Every row belongs to one group in each of 4 separate groupings. Each group adds its own fixed numbers to the row, and there is some noise. The rows also spread widely along 15 directions, which tell nothing about the answers.
In the rows, zero is written as 128.
Known rows, each followed by its group in each grouping:
[ 76 126 187 122 159 138 126 112  97 118 124 117 129 149 162 139  70 161
 118 129 145 211  64 159 165 125 152 106  90 154 147  84 131 176] -> bogop dor k_202 F
[ 73 170 124 182 173 116 129  49 117 125 109  64  57 124 135 111 126  99
 162 148 120 166 152 152 112 126 121 179 133 167 120  60 158  93] -> bogop dese k_815 R
[174 129 150 121  58 150 124 155 135 134 127 134 177  78 158 164 171 118
 110 118 153 156 117  89 105 119 121  87 143 127 103 145 127 153] -> bube mubol k_842 R
[133 150 124  98 198 112 140  85 140 174 146 111 141 109 124  89  72 139
 156 118 148 199 156 160 183  80 175 189 108 141 120 122 156 130] -> zibeg bap k_202 U
[ 95 144 110 165 163 145 187  97 123 143 160  87 152 155 121 111 157  94
 142 130 129 176 159 109  82 125 110 150 131 139 159 115 112 123] -> bube dor k_815 U
[ 92 181 129 129 227 125 153  77 148 165 158  94 158 142 135  96 120 107
 165 149 163 195 146 174 128  79 128 181 144 189 139 144 174 124] -> zibeg bap k_842 S
[146 111 151 117  50 146 113  91 135 105 135  78  51 151 155 151 144 121
 126 130 133 141 126 123 143 187 114 143  82 108 104 107 107 156] -> bogop dese k_842 M
[108 122  98 203 150 134 184 114 104 139 102 130 137  95  92  66 176 128
 150 114  92 144 194 111 104  92 143 153 174 137 164  93 113 110] -> zibeg mubol k_842 M
[157  85 109 106  90 174 150  97 124 179 149 107 126 149 130  89 118 146
 154 113 150 119 134 162 202 125 144 140  94 109 111 159 105 182] -> zibeg dese k_202 W
[139 107 143 102 120 120 134 109 156 146 149 154 112 130 136  79 109 160
 123 109 111 131 146 140 178 151 138 158  72  82 122 141 120 150] -> bogop bap k_202 S
[ 65 113 170 158 136 111 100  91 101  93  95 120  57 121 157 138  74 155
 113 121 109 195 104 134 142 159 141 137  75 138 133  35 115 149] -> bogop dese k_815 W
[149 148 109 121 182  88 151 157 119 111 184 147 137 130  89 130 129 134
 126  96  97 178 155  86 102 108 141 145 113  62 149 111  85 121] -> zibeg dese k_202 F
[103 127 116 143 147 153 135  67 107 127 130 129  91 175 157 160  94 112
 124  80 132 167 101 168 171 131 147 166 129 106  75 111 174 132] -> bube bap k_815 W
[137  94  87 141 148 161 136 156 122 158 108 152 158 167  89 133 183 154
 142  74 139 146 129 109 152  96 141 110 126 121 120 144 111 176] -> bogop bap k_842 S
[104  84 161 148  86 185 173 124  97 137 125 128 152 172 131  83 137 140
 118 114 107  84 108 160 139 163 101  83 116  97 152 132 114 190] -> bogop dese k_202 W
[175 185 183 114 116  76 130 122 153  98 151 136 118  42 150 122 135 108
 108 152  97 141 172 125  84 132 128 144 157  98 129  96 158  69] -> zibeg bap k_842 W
[121 139  83 148  85 145  98 142  96 154 131 105 103  67 177 159 158  99
 145 159 163  85 113 137 153  83  86 126 160 165  68 170 112 122] -> zibeg mubol k_815 S
[132 109 138 113 129 106 130 174 147 125 127 119 144  73 143 127 137 147
 125 143 135 169 149  82 122 121 157  98 116 139 154 100  64 117] -> bogop bap k_815 F
[172 132 142 109  79 126  96 117 102 112 104 121  62 146 132 170 135 115
 123  76 126 148 126 137 162 151 136 131 123  86  81 135 169 151] -> bogop dese k_202 R
[153  90 171 128  47 157 148  50 173 170 157 162  99 135 166  53 149 150
 134 122 126 135 151 161 180 167 104 161  69 107 129 179 141 187] -> bube bap k_815 W
[123 154 158 132 197 154 168 119 162 144 130 114 222 135 112 135 141 145
 142 124 142 198  96 138  90 101 173  88 144 159 142  50 150 137] -> zibeg bap k_842 F
[ 63 123  89 130 182 152 122 142 120 151 146 161 165 154 182 139 125 157
 150 135 176 128  69 169 173  79 134 105 141 173  99 166  91 127] -> bogop dese k_815 R
[ 79 114  57 110 159 143 136 154 108 165 179 121 176 138 144 127  67 122
 121 123 150  83 115 126 156 106 108 151  90  96  83 161  73 123] -> bube dese k_202 U
[136 129  60 141 111 148 167 121 144 139 148  50 120 142 132 142 166  80
 150 127 156 128 174  98 116 147 139 154 137 131 106 142  80  79] -> bube dor k_202 S
[234 175 155  98 112 107 143 114 182 142 161 114 141  81 100 108 191 115
 153 130 121 158 186 116  89 116 133 135 153 108 130 140 151 117] -> zibeg dese k_842 S
[130 156  93 126 141 120 138 136 138 115 182 187 165 154 156 184 131 119
 106  66 146 177 113 104 111 105 126 153 133  83  69 167 127 116] -> bube dese k_842 F
[151 141 142  93  96 126 107 114  91 130 139  63  61 108 167 148 109  57
 134 154 149 108 152 161 166 123 101 148 166 129 105 187 167 109] -> bube bap k_815 F
[108  73 105 110 102 182 136 123 121 139 128 125 141 228 135 148 132 130
 107  67 150 141 113 124 169 174 114 133  70 100 108 159 117 209] -> bogop mubol k_842 W
[135 147 105 124 202 114  85 143 126 161 143 123 111 115 105 133 151 165
 170 134 158 188 103 119 172  53 132 135 100 153 115 139 107 160] -> bogop bap k_202 S
[188 116 129 195  39 167 178 105 121 142 130 119 121  68 108  89 240 143
 161 134 106 133 165  97  98 102 134 107 164 121 143  87  78 143] -> zibeg dese k_842 R
[152 137 142 112 107 143 164 116 174 136 133 119 179 138 138 122 155 107
 119 106 135 156 158 121  95 162 138 132 131 122 123 130 152 135] -> zibeg mubol k_842 M
[125 117 133 150  81 113 138 152 141 115 119 146 122  62 168 118 168 127
 119 150 111 102 159 110 104 149 137 106 145 132 138 102  79  84] -> zibeg bap k_815 R
[187 153 205  70 120 114 107 135 141 102 128 143 152 104 143 163 106 123
  96 106 121 181 109 125 120 141 150  97 137  95 121 112 184 137] -> bube mubol k_842 R
[159 120 174 103  93 133 152 131 182 139 113 133 194 121 134 115 137 128
 103 107 137 176 163 101  91 177 150 103 104 129 153 112 140 139] -> bube dor k_842 R
[186 126 149  99  96 126  88 134 107 145 124  80  68 113  96 144 144 115
 139 141 124 140 139 118 142 134 105 115  93 113 135 115 133 178] -> zibeg dor k_815 M
[154 127 155  86 134  84  87 163 109 108 156 162  67 135 133 127 141 131
 121 141 112 119 145 141 157 141  97 122 109 104 165 186 106 138] -> zibeg dor k_815 W

New rows. What belongs after each?
[ 79  96 132 121 126 138 126 122 117 155 104 120 122 206 132  98 104  85
 109  92 141 114 168 153 151 186  81 154  86 127 140 206 171 176] -> bube bap k_202 W
[ 97 171 165 136 174 133 138 152 160 114 154 179 220 129 161 167 150 156
 106 124 136 171  60 122  75 109 125  79 132 132 111  87 139 128] -> bogop bap k_842 F
[ 79 118 150 128 161 143 172 179  79 116 137  90 191 102 144 134  84 124
 102 144 127 156  97 110 107 110 139  81 144 118 158  75  88 140] -> bogop bap k_202 M
[104 111 141 151 114 152 197 128 144 115 136  92 163 140 150  95 160 112
 140 144 131 134 154 122  94 162 146  97 157 148 176 128  74  99] -> bube dese k_202 F
[126 138 126 125 156 146 193  73 115 126 186 140 129 160 134  87 116 118
 130 116  91 107 148 181 152 120 139 180 154  69 128 125 144 104] -> zibeg bap k_842 U
[ 81 145 125 139 123 101 117  98 125 129 137  82  81  88 172 119  85  98
 128 166 136 136 155 136 118 146 108 173 106 154 116 101 115 101] -> zibeg dese k_815 M
[105 125 135 159  88  80 117 118 148  98 127 165  61  86 174 102 156 145
 130 144 116 144 179 117 124 155 129 169 114 147 142 134  74  87] -> zibeg dese k_842 M
[151 153 116 141 142 110 113  99 179 145 120 164 107 175 116 121 220 128
 167  91 154 189 176 133 119 128 127 159 126 168 128 186 155 138] -> zibeg dese k_842 R
[ 94 105 160 172  87 153 138  94 134 104 115 133  76 156 153 105 173 122
 124 145  82  68 119 155 114 199 102 106 120 114 145  92 123 112] -> bube bap k_815 R
[ 70 118  95 155 158 150 178 147  92 138 125 128 189 124 146 129 103 130
 114 109 146 165 128 120 127  90 150 128 154 142 127 109 102 122] -> bogop dor k_842 M
[177 185 145  99 153  90 156  78 182 106 168  87  96 118 126 109 138 112
 140 133 104 166 182 128 111 162 162 175 122  85 126  85 148  54] -> bogop dor k_202 R
[101 143 148 125 162 114 127 125 138 100 129 189 140 174 146 164 107 131
  96  81 102 155 103 139 113 164 140 123 114  95 114 103 157 108] -> bube dor k_815 U
[144 143 152 125 131 143 132 102  83 113 162 180  90 164 148 142 139 142
 132 100 103 122  75 194 186 101 129 134 152  77 101 153 161 148] -> zibeg bap k_202 U
[118 133  98 164 125 135 122 100 192 152 148 166 139 148 119 121 196 179
 140 111 131 159 128  90 110 140 115 152  44 126 101  92  88 145] -> bogop dor k_842 U
[173 136 139 116  89 140 115 182 117 132 128 162 181  84 123 170 159 151
 104 109 124 119 101  97 111 101 121  73 131  93  96 109 118 147] -> bogop dor k_842 U
[143 145 126 133 156 126 105 106 111 142 143  69  88 123 102 135 128 121
 160 136 141 182 127 117 137 102 117 142  99 132 125 112 120 152] -> bube dese k_202 W
[123 128 113 176 149 117 186 104 136 134 120 117 118 166  87  69 187 101
 146  94 106 169 224 106  93 153 126 164 136 123 186 150 128 111] -> bube dor k_202 W
[149 138 136  79 137  92 126  94 200 136 126 157 108 167 151  91 143 115
 130  92 143 154 209 154 159 172 146 192 115 124 121 202 178  99] -> bogop bap k_842 R
[ 74 127 135 157 155  79  94 171 116 104  88 197 111  94 167 127 136 132
 115 122 123 147 142 121 124 118 123 118 157 167 145 166 122  94] -> bube mubol k_815 M
[119 143 105 157 111 120 156 129 132 127 157 142 121 139 148 114 174 104
 130 120 128 130 164 114 107 139 100 153 141 116 131 185 113  99] -> bube dor k_202 M
[ 85 142 135 160 178 126 126 105  99  99 136 172 105 125 163 130 107 156
 136 130 117 132  87 179 160  90 152 131 170 135 113 112 123  80] -> bube dese k_842 W
[102 128 115 157 146 126 193 127  79  86 166 141 122 128 146 115 118 131
 116 104  89 139 133 125 126 117 155 138 169  64 137  97  79  88] -> bogop dese k_202 R
[114 144 141 116 150 112 140 200 124  98 148  90 170 120 132 151 152 108
 117 152 132 129 126  85  66 138 107  71 138 125 158 117  70 109] -> bogop dese k_202 F
[136 149 134 132 110  76 103 129 147 132  80 109  90  72 111 116 104 114
 108 108 104 147 198  93 106 166 131 165  86 107 108  76 160  99] -> bogop dor k_202 M
[133 117 119 146  80 180 143  93  92 138 110  92  93 142 151 154 140  99
 128 103 129 108 105 162 160 131 123 125 155 108  72 115 166 149] -> bogop bap k_815 S
[132 124 135 158 103 167  98 100 121 169  69 158 126 144 103 126 147 147
 135  76 125 102 104 166 151 118 109 114 118 127  69 118 205 185] -> bogop dese k_842 S
[111 100  82 124 136 191 175 134 134 190 126  77 211 144 136 116 136  93
 144 125 173 112 140 132 132 114 138 104 150 154 118 148 117 135] -> bube bap k_815 R
[ 68 148 128 208 102 148 121  72 134 133 123 116  84 120 175 122 167 134
 149 163 142 127 101 149 121 142  94 142 103 179 101 101 119 110] -> bube dor k_202 W
[103 120 104 150 138 160 158 151 127 142  96 148 199 125 128 149 104 136
 106  81 116 108  97 134 114 133 167  97 139  99  79  56 144 118] -> zibeg bap k_202 M
[137  95 123 120  73 137 103 147 111 148 131 108  97 114 143 116 149 114
 138 145 158 110 157 119 158 127  91 129 114 149 134 204  85 159] -> bube dese k_842 S
[112 110 202 105 143 139 165 145 140  92 115 123 177 169 136 130 120 155
 109 110 113 183  96 131 103 180 170  62 116 122 179  71 104 156] -> bogop dese k_202 U
[ 87  95 109 182 115 138 110 121  81 139 122 131 104  57 143 135  95 171
 122 129 129 181 103  86 161  79 147 144  81 130 108  43  62 154] -> bube bap k_842 R
[ 87 133 124 155 143 154 187  81 137 155 122 105 158 155 150  78 134 112
 154 123 147 151 157 172 126 136 148 145 150 169 143 134 142 121] -> zibeg dese k_202 R
[128  99 177 132  57 142 173 159 102 100 101 124 137 143 144  96 173  88
 102 120 107  80 184 139  97 182  94  89 185 118 180 185 127 137] -> bogop dese k_842 S
[106 133  96 133 148 132  91 150  67 117 104  84  71 161 127 184 127  60
 124 118 133  89 128 141 138 129  90 125 160 122  98 152 157 110] -> bube bap k_815 W
[173 165 116 121 135 110 167 123 187 151 157 141 177 100 122 112 168 118
 127 103 124 163 180  99  85 125 134 144 133  99 114 133 143 102] -> bogop dor k_815 S
[ 88 131 152 151 146 135 179 128 136 117 128 113 183 127 144 108 140 124
 120 130 122 174 135 114  84 152 144 110 128 143 169  82 109 132] -> zibeg mubol k_202 R
[212 139 175  97 110 113  89 140 147  95 112 136  80  95 123 156 186 141
 146 132 102 136 116 126 140 131 158  78 157 114 128 114 131 102] -> bube mubol k_815 U
[147 152 142 131 103 168 193  93 154 131 147  98 169 131 175 128 165 116
 151 123 159 158 116 161 122 125 160 111 184 144 103 140 137 110] -> bogop dese k_202 S
[119 142  90  89  84 140 166 127 182 145 174 126 198 145 193 150 119  88
  96 116 170 108 162 125 108 178 119 163 107 116  76 170 114  92] -> zibeg dor k_842 U
[147 113 138  94 118 129 136 112 153 157  95  82 117 147 125  95 142  77
 142 120 145 129 207 145 143 164 130 145 138 154 149 183 166 120] -> bube bap k_815 U
[117 125 149 153 113 112  85 175 143 128  71 128 137  58 131 136 165 146
 120 152 132 117 135  96  98 128 117  81 118 167 127  78 108 117] -> bogop bap k_842 W
[153 136 158 121  97 120 113 150 123  75 112 163 107 151 151 184 156  96
  88  84  95 112 116 126 101 182 114  93 160  74 107 137 166 108] -> bube mubol k_815 W
[147 146 153 107  86  96 123 111 222 156 170 197 165  93 172  81 152 156
 116 123 144 150 168 115 114 153  97 165  67 119 107 189 125 141] -> bogop dese k_842 S
[ 85 169 154 124 165 107 130  71 149 116 106  98  98 141 161 120  82  99
 126 142 132 147 152 190 127 167 147 175 133 167 121  92 192  73] -> zibeg dor k_842 M
[145  97 127 145  67 106  83 142 152 125 101 171  62 116 120 110 174 150
 124 118  91  70 161 113 128 186 101 118  75 102 122 121  91 135] -> zibeg dese k_815 W
[117  81 117  96 130 165 184 181  99 136 153  83 183 131 155 124 126 112
 122 142 155 130 130 118 147 117 143  85 160 128 163 156  54 145] -> bogop bap k_815 S
